There are 8 hidden switches. A switch that is on adds its own fixed numbers to the row, and there is some noise. The rows also spread widely along 9 directions, which tell nothing about the answers.
Some rows, each with its switches (1 for on, 0 for off) after it:
[ -2  19  -5  62 -48  34   6  17   5 -39   4  25 -35  18 -45 -14 -10  13
  32  -5 -26 -10 -43  10 -34  12 -14  44  21 -29  28  -7] -> 0 1 1 0 0 1 0 1
[ -8  36  12   9  -8  30  -6  12  11   0 -22  -2 -16  42 -33 -13 -33 -37
  25   4  18 -30 -17  18 -26  -7   0  45   3 -18  -8  13] -> 0 1 0 1 1 1 0 0
[ 10 -13  -7   6  14  -6  25   3  -2 -31   9  27   6 -32 -22  33  -1 -41
  -6   9 -34  -9 -10 -46  -6  18  -2  55  39  16   0  35] -> 0 1 0 0 0 0 1 0
[ 25  -6  -2  -5   4  -3   7  12 -17  20  28   1 -13   8   8  35 -29 -33
   8   0  19  16   7 -28 -22  46   5  57 -11  11  -7  33] -> 0 0 0 1 1 0 0 0
[-17  25 -11  34 -18  26   9   4  18 -33  -6  35  -1  -4 -49 -21  -6 -24
  15  33 -39 -32 -34  15  -9 -25 -12  19  39 -14  15  13] -> 0 1 0 0 0 0 1 0
[ 14 -27   9 -21  -1 -11  20  -2   3  -3  -6  13 -39  20 -25 -24 -23   3
  11 -22  -8  18  11 -19   6  -2  27  58  18  37 -36 -14] -> 0 0 1 1 1 0 0 0
[  0 -29 -18 -15   4  16   7   8  -4  29  14  37 -17   0 -41  12 -29  -4
  -7   4   5  38  10  -1 -14  17   7  40  13  35 -49  24] -> 1 1 1 0 1 1 0 0
[  2 -12   4   1  -7 -60  42  10 -21 -67   8 -14 -10 -34   8  13  21 -33
  -8  -8 -30  22   9 -56 -13  18  11  16  17  43 -27  25] -> 1 1 0 0 0 1 0 1
[ -2 -18   4  -5   5 -34  32   4   5 -13  10  31  -7 -17 -16 -10  -7   4
   7  15  -8  16  -3 -20  -6  23   1  28  24  19   7  25] -> 0 1 1 0 1 1 1 1
[ 19  32 -24   1   2 -12 -25  67  -5 -10  11  14  -4   6 -10  52  -3 -94
 -45   1 -38 -23  12   3 -49  18 -51  13   1   0 -27  45] -> 1 1 0 1 0 0 1 1
[-14 -16  18 -18  50  21   4  -4  30  -4 -20  56   7 -36 -32  35 -16 -24
 -18 -10 -33 -49  -3 -40  10  18 -11  71  41   3  22  33] -> 0 0 0 0 1 0 1 0
[-17   4   3   3  21 -22 -50   5   0  24  28  47  -5 -24  10  11 -33  11
  -2  -5   0 -11   1  29   2  58 -36  18 -27 -21  26  44] -> 1 1 1 1 0 0 0 1
[ 17 -15 -22 -58   5 -53 -16  61   3   1  -1  42 -52 -12 -19 -14  11 -41
 -52 -31 -23   1  38  22 -21  13 -43  24  14  26 -47  -8] -> 1 1 0 0 1 1 1 0
[ 16 -30  -9  -5 -18   2 -26  15  10  -1  -9  62 -61  -5 -44 -17  -8  36
 -22 -49 -27   6  14  12  -2  19 -23  57   9   8 -14 -32] -> 0 1 1 0 0 0 0 0
[ -5  16   0 -39  16 -51 -41  57  21   1 -15  47 -40   2  -9 -11  -2 -29
 -37 -32 -35 -38  29  40 -17   0 -48   6 -11  -2 -21   4] -> 1 0 1 1 0 1 1 1
[-10   1  46   6 -10 -36  18 -17  -6 -41 -32 -10 -38   5  22 -41  -6  16
  35 -37  19 -25 -11 -31  11  11  25  48  -6   3  16 -19] -> 1 0 0 1 0 0 0 0
[-18 -13   2  15   6  12 -23 -14   7  21  24  52  -4 -16 -20  25 -25  40
  -5  12  -7  14  -1   2  -7  59 -18  25 -11  -4  19  33] -> 0 1 1 0 1 0 0 1
[-20  -1   6 -27  28   9 -30 -10   8  41  10  47  -4   4 -27  -7 -37  -5
   7  14  25   3   9  21   9  18  -3  30  -6   4 -13  17] -> 0 1 1 0 1 0 0 0
[ -5 -53   7 -29  24  -9  -4 -28  12  12  -6  55 -24 -34 -29  25  -7  45
 -41 -16 -30  32  42 -33  23  26  15  42  -3  58 -44   4] -> 0 0 1 0 0 0 0 0
[  2 -11  -8  12   7  22 -31   7   3  48  21  63  -2 -10 -24  58 -28  17
 -27  11   2  10  11  -6 -24  61 -28  40 -14  -2   7  44] -> 0 1 1 0 0 0 1 1
[ -7  10 -16  27   3  22  -3   8 -10  11  25  32  13  -4 -21  26 -23 -23
   9  39   4   1 -18  -5 -20  31 -13  21   3  -1   4  47] -> 1 1 1 0 0 0 1 0
[-19 -21  21 -23  19 -23 -34  -1   8  16  -6  61 -42 -18  -6 -37 -31  33
  14 -47  20 -31   0  18  24  40 -23  64   5 -18  32  -5] -> 1 1 1 0 1 0 0 0

New rows. What belongs after each?
[-42  -8  29  21  -6   1  16 -38  18 -32 -48  38 -15 -12 -24 -40  -5  60
  19   1  -7 -18 -13 -14  18  -4  21  25  18  17   5 -12] -> 1 1 1 0 0 0 1 0
[ -7  28   4  16   7  -6   4  -6 -11  12  14   2   9  18   5  17 -17 -18
   8  53  18  23  14  -8 -18  20  10  -6 -41  19 -19  36] -> 0 0 1 1 0 0 1 0
[-15  11  16 -15  47   5  16 -20  -4  21   2   7  43  -8  -8  59 -20 -54
  -8  53  25  10  19 -55  -7  26  20  26  -3  32 -28  68] -> 0 1 0 0 1 0 1 0
[-11  31  10  39 -39  19  -3  18   4 -38 -23  13 -49  36 -24 -38 -14   6
  31 -24 -16 -31 -27  18 -19 -12  -4  35  10 -19   7 -27] -> 1 0 1 1 0 0 0 0
[-10  10  19  30  -1  19 -26 -28   3  27 -10  28 -12  15  -9   7 -41  48
  15   4  31   2   0  -2  -1  48   5  45 -38  -6   7  19] -> 0 1 1 1 0 0 0 0
[-28  35  -2  31 -16  29  17   3   0 -25  10   0  10  18 -31 -29 -21 -51
  49  43   4 -19 -46  15 -13 -15   6  12  26 -18  10  22] -> 1 1 0 0 1 0 0 0
[ 21 -28  -6  27 -30   0  10   5  10  -7 -13  40 -42   4 -32   4 -15  49
 -12 -20 -28  18   0 -17 -17  32  -5  51  12  18  -4  -3] -> 0 1 1 1 0 0 1 1
[-24  19 -12  13  -6  32 -51  12  26   4 -13  65 -31   2 -53   1  -8  21
 -33  -2 -44 -11  16  42 -22  15 -43   9  -5  -9  -8  -3] -> 0 1 1 0 1 0 0 0
[-39  14  39 -11  51 -14  -6 -29  30  -5 -41  22  38 -18 -13  22 -19 -10
 -12  19  -6 -42  14 -30  14   4  14  18  -3  19  -8  61] -> 0 1 0 1 0 1 1 1
[-45  32  11  14 -14 -31 -15  -2  11 -34 -31  33 -20  -5 -13 -39  24  23
 -15  21 -27  -5  22  25  -1  -6 -17 -41 -22  16 -18 -12] -> 1 1 1 0 0 0 1 0
[ -1  -3  -2   3  22  53  17  -3  25  20 -15  31   6  19 -57  12 -50 -18
  14  21   3 -14 -22 -11 -13  -4  15  69  36  11 -16  46] -> 0 1 1 1 1 1 1 0
[ -9  26  -5  29 -20  45  19  15  -1  12   7   9 -10  48 -31 -30 -47 -25
  57  44  23 -12 -46  27 -24 -12  13  28  20 -16   5  14] -> 1 0 1 1 1 0 1 0
[ -8  -8  -9  27  11  64   6  -6  12  12  16  40  12  -4 -57  34 -42 -13
  18  20  -5  -5 -25 -15 -15  23   2  69  27  -5   6  50] -> 0 1 1 0 1 1 0 0
[-37  -3  31   3  36 -17   4 -34  19  -2 -21  37  24 -26 -13  24 -10  28
 -10  23  -8  -9  15 -40   9  27  11  16  -5  28  -2  46] -> 0 1 1 0 0 1 1 1
[-33   9  12 -12  -6 -13 -24  -3  14   5 -35  45 -27   6 -22 -42  -3  25
  -9  -5   2 -17  10  34   7 -16  -7   6  -8   7 -21 -16] -> 1 1 0 0 0 0 1 0
[ 13 -24  28 -15  22  -6  10   2  -7   9 -15  13 -35   4   3  29 -30   5
  -4 -47  23  -3  17 -49  -9  50  16  79  -6  24 -17  24] -> 1 0 1 1 1 1 0 0
[ 29 -10 -23 -19   2  -6  -4  31 -10  30  13  33 -24  15 -32  22 -12 -34
 -23  13   6  30  28  -9 -23  11  -6  34  -2  34 -57   8] -> 0 1 1 0 0 0 1 0
[-32  14  31 -28  51   3  12 -13  21  -5 -31  15  32  -2 -20  32  -2 -52
 -21  39  -8 -21  27 -45   1 -14  19  12  10  40 -39  37] -> 0 0 0 0 1 0 1 0
[ -2   1  20 -15  20  -2 -24   6   6   5 -10  36 -24  11 -22 -10 -20 -15
   9 -21  13 -32   4  -9   9  14 -10  63   0  -7   0  -2] -> 0 1 1 0 0 0 0 0
[ 34 -12 -21   6  -2  37  14  37  -5  33  23  35 -16  21 -45  50 -28 -35
  -5   7  12  14  -8 -24 -36  18   4  71  15  12 -27  27] -> 0 0 1 0 0 1 1 0
[-20  29   1  30 -17 -45   3  17 -12 -51   0  17 -18 -22   4  -8  23   1
 -10  11 -26   4  10  -1 -28  31 -29 -16 -16   6  11  15] -> 1 1 1 0 0 1 1 0
[ -9 -13   2 -12   2 -63 -17   2   1  -7  13  59 -37 -39   1 -31   3  32
  -8  -8 -15   2  18  18  17  37 -33  17 -11   9  20  -6] -> 0 1 1 0 0 0 1 0
[  4  -2  -3  14   9   4  27   5   8 -12  27  24  -6 -11 -17 -11 -33 -18
  34  27 -16 -14 -34  -3  -2  20  -4  44  33  -6  37  29] -> 0 0 1 1 1 0 1 0
[-15   8  31  -6   9  13  -2   4  26  -2 -66  27 -27  27 -29 -14 -19  12
  -3 -28   5 -39   6 -13  -7 -16  14  50   3  15 -30  -5] -> 1 0 1 1 0 1 1 0
[  8  21   7 -35  22 -11  15  36  18 -25 -42  -2 -17  34 -39 -14  -1 -88
 -22   1 -33 -24  30 -18 -14 -41   3  27  36  40 -68   1] -> 0 1 1 1 1 0 1 0
[  2  46   3  51 -34  18   0  23   5 -42 -28   1 -24  17 -20  21   7 -17
 -20   4 -36 -18   0 -18 -54  27 -28  21  -2  -5  12  19] -> 0 1 0 1 1 0 1 0
[-14  30  12 -27  22 -31 -10  29  -5   0  -7  12  -8  14   5  11   3 -51
 -20  18   8  -9  32  -6 -24  11 -12  -5 -16  22 -32  15] -> 1 0 1 0 1 0 1 0
[-18   1   1  42 -18  41   1 -16   9   5  17  38  -1   1 -29   1 -32  19
  39  18   3 -11 -49   5 -11  35  -5  47  22 -33  47  24] -> 0 1 0 0 1 0 0 1
[-18 -28   7 -20  32 -47  -6 -16   1  16  19  33  16 -44  22  21 -19   7
 -19  23  -3  22  15 -13   9  56  -6   5 -12  27   0  63] -> 1 1 0 1 1 0 1 1
[ 13   1 -43  13 -42  13  11  47  -9  20  29  37 -37  30 -42 -23 -22 -15
  16  23   5  29 -24  52 -35 -14 -12  16  12   6 -29  -4] -> 1 0 1 0 0 1 1 0
[-10  33  -2 -14  32   2 -23  19 -14  32   0   7  31   4   4  77  -8 -72
 -46  42  20  15  44 -29 -43  42 -15  -4 -36  32 -51  65] -> 1 1 0 0 1 0 1 0
[  7 -14 -24  -4 -13   8  18  31   3 -39   1  26 -33  -2 -52  -2   7 -39
 -24 -13 -69   5   6  -6 -15 -32  -2  21  42  39 -58 -13] -> 1 0 1 0 0 0 0 0
[ -3  13 -18   6 -23  -4  -9   9 -10  18  43  26 -27  30 -23 -44 -20  -8
  39  37  19  25 -18  49  -4  -9  -2   2 -18  -7  -9 -17] -> 0 0 1 0 0 0 0 0
[-41  -8  46   0  13   2  -2 -25  25   1 -43  44  -7  -7  -8  -6 -18  41
  13 -18  15 -49 -19 -20  18  13  16  48  11 -14  34   5] -> 1 0 0 0 0 0 1 1
[  2  17 -14  -2  -5 -52 -12  21  -3   7  33  20 -10   6   4 -24 -12 -21
   8  41  -3  20   8  34  -9  20 -24 -15 -22   3  -5  23] -> 0 1 1 1 0 0 1 1
[ -5 -54   0 -36  23 -16   4 -26  15  32  11  70 -17 -34 -27 -20 -22  37
   3  -5   2   1  -2   3  39   9  13  56  19  19   5   3] -> 0 0 0 0 0 0 1 0
[  2 -37 -32 -18   6   0  12  16   7   7  22  54 -19 -16 -45 -12 -17 -16
 -17  13 -29  27   1  17  -4   1 -11  26  43  32 -34  12] -> 1 1 1 0 1 0 1 0
[ -9   2  -1   4 -29   5  19   8  -7  -6 -18  15 -33  25 -25  -4   4  11
 -15  17  -3  35  15 -10 -30   1  13  -3  -4  40 -52 -15] -> 1 0 1 0 1 0 1 0
[-25  54  -2   1  35  11 -42  33  18   9   2  43  17  -4 -24  28 -17 -63
 -14  35  -7 -42   4  25 -32  19 -50  12  -7 -28  13  55] -> 0 1 1 0 1 1 1 0
[ -2 -22  17 -22  33   3  19 -29  -9  20  12  18   8  -1 -13  19 -32 -12
  14  18  33  24  11 -52  14  25  38  52  13  38 -30  31] -> 0 1 1 0 1 0 0 0
[  7  -6 -24 -60  54 -38 -35  36   3  20  27  28   8 -13 -15  15 -23 -87
 -35   8 -28  -1  41  22   9  -4 -25  10   1  35 -71  45] -> 1 1 1 1 0 0 0 0
[-15  -8  27  13   9 -35 -26 -12   2   6 -19  47 -29 -26  13  -7 -22  66
   2 -27  20 -18   2  -1   2  69 -21  44 -31  -7  41  23] -> 1 1 1 1 0 1 1 0
[ -3   1  -1  53 -31  41  19 -16  -3  -4  -9  23  -9   2 -28  36 -10  31
  -7  22  -8  24 -10 -38 -40  47   4  37   4  12  13  27] -> 0 1 0 0 1 0 1 0
[  1  16 -18 -13   5  13 -29  36  15  13  -3  48 -22  10 -43  16  -7 -35
 -35  13 -25  -5  22  19 -31  11 -39  19   5   7 -31  14] -> 0 1 1 0 1 0 1 0
[ -1  -4   1 -18  -2 -11 -24  23  12  31 -18  42 -43  19 -19 -45 -34   1
   7 -20  18 -26  -7  48  -7  10 -22  44   5 -14   5  -5] -> 1 1 0 1 1 0 1 0
[ -9 -23   0 -20  25   0 -27  -6   8  35  36  64 -15 -19 -27 -17 -39   8
  33   2  15 -17 -19  32  28  17  -9  56   4 -17  27  10] -> 0 0 1 0 0 0 0 0
[-54   7  38 -49  50 -40 -41 -22  22  44 -17  58   9  -7   5   0  -8  27
 -26  26  21  -6  47  11  20  24  -8 -18 -43  20 -11  17] -> 0 0 1 0 1 0 1 1
[-18 -36   7 -11  15  -2   8 -32  11  18  15  46   1 -14 -25 -18 -33  30
  20  19   3  25  -5  -1  23  19  17  30  18  19  -2  17] -> 0 1 1 0 1 0 0 1
[-32  11  30 -26  27  16 -29 -14  23  48 -42  45  -8  25 -23  13 -14  24
 -29  15  26   1  41  -4  -6   8   5  15 -33  26 -37   3] -> 0 0 1 0 1 0 1 0
[ 30   8 -23  11 -24  28   2  44 -12  10  17  11 -29  45 -36  46 -13 -44
 -19   5 -11  29  11 -16 -49   7  -3  33  -1  19 -57   2] -> 0 0 1 0 0 0 0 1
[-27 -18   9 -14  25 -23 -28 -15  21  25  -6  63 -14 -23 -17 -44 -35  48
  15  -6  12 -25  -4  44  28  16 -11  34  -2  -4  19  18] -> 1 1 1 1 0 1 1 0
[-33  36   5  15  13  29 -55  16  32  13 -16  52   3   9 -45  32 -15  -4
 -26  12 -25 -27  12  24 -23   9 -34   4 -22 -13 -14  33] -> 0 1 1 0 0 1 0 1
[-22  -5  28 -32  17 -38   7 -28   4  -8 -20  11  -7  -6  -8 -20   0   1
  -3   8   6  11  28 -23  13   2  18  13  -6  38 -32   2] -> 0 1 0 0 1 0 0 0
[ -1 -18 -11 -32   7 -45  -9  18  15 -29  -6  40 -30 -17 -30  -4  16 -16
 -48 -23 -66  10  44   0   3  -5 -17   6  17  41 -55 -13] -> 0 1 1 0 0 0 0 1
[-27  16 -13  15   7  29 -48   1   9  28  19  54   6 -13 -26  11 -33  -7
   7  19   5 -26 -20  40  -5  23 -33  23  -5 -32  21  36] -> 1 1 0 0 0 0 0 0
[ 10  40   0  38 -32  23  -3  31 -10 -26 -18  -6 -28  44 -19  -9 -23 -39
  23  -8   4 -22 -22  -1 -38   2  -4  39   4 -14 -13   1] -> 1 1 1 1 0 0 0 0
[-36  33  -8  44   2  29 -12 -11  15 -32  13  32  24 -20 -44  20  -7 -19
  -2  47 -55 -10  -8   6 -11   1 -22  -5   9   1   1  38] -> 0 1 1 0 0 0 0 0
[-18  33 -10 -10  14  40 -51  19  13  47   5  46  -7  32 -46  11 -38 -33
  -4  25  18  -8  12  47 -21   7 -29  17 -17 -15 -24  18] -> 0 1 1 0 1 0 0 0
[-31   8  18 -10  28 -14 -27 -11  21 -14 -19  44   1 -23 -18  20   1   5
 -30  -2 -38 -18  27 -10   4  20 -16   9  -8  14 -14  19] -> 0 1 1 0 0 0 0 1
[-15  41   4  -2  14  32 -42  20  26  29 -39  36 -14  41 -40  13 -24 -22
 -32  15  -4 -20  29  23 -33   3 -30  15 -17   2 -32  17] -> 0 1 1 1 1 0 1 0
[ 31 -10 -21 -24 -11 -14 -16  41 -10  20  21  24 -44  26 -25  12  -9 -32
 -22 -17 -10  28  26   5 -25  17 -18  33  -6  15 -52  -8] -> 0 1 1 0 0 0 0 1
[ 20  11 -13  40 -33  17   8  20 -14 -24   9  10 -35  17 -27  16  -4  -9
  -1  -2 -15  20  -2 -20 -35  26  -9  41  -3  10 -17  -3] -> 0 1 1 0 0 0 0 0
[  8  14 -14   2 -28  -4   4  21 -24  27  34   4 -33  32 -10  -8 -21  -9
  23  23  41  39  -1  23 -36  29  -4  14 -29  -1 -10   6] -> 0 0 0 0 1 1 0 0
[ 14  16 -17 -18   7 -39 -17  34  -6  -4   6  13 -15  -2  -2  13   2 -45
 -43   8 -29  17  41   3 -33  30 -34   2 -16  26 -34  24] -> 0 1 0 1 1 0 1 0
[  2  21   2   5  -8  13  -6  16   3 -18 -19  18 -27  24 -41   5  -2 -32
  -7  -3 -13  -9   9 -14 -18  -9  -3  35   6  12 -40  -7] -> 0 1 1 0 0 0 0 0
[ -8   0 -21  -3  31  -3 -10  -4   9  25  33  41  26 -27 -25   8 -33 -26
   5  48 -11  -2 -10  28   2  11 -18  19   2   6   0  68] -> 0 1 0 1 0 1 1 0
[-23  53 -12   2   6 -25 -14  35   4 -31  10  21   3   0 -16 -15  11 -66
  -7  48 -35 -13  13  30 -30  -2 -43 -31  -1   1  -3  22] -> 0 1 1 0 1 0 1 0
[  3  -4  39 -15  33  -4  -8 -16  11  -8 -58   9 -13   8 -14  39 -13  -4
 -27 -41   1 -23  45 -70   3  24  19  69  -6  42 -46  13] -> 0 1 1 1 0 0 0 0
[ 13 -21  -8 -24 -20 -46  -2  26 -21  -2  19  15 -45  -9  13  25  12  -7
 -41 -22 -16  49  38 -14 -30  47 -16   5 -18  35 -38   0] -> 1 0 0 0 1 0 0 1
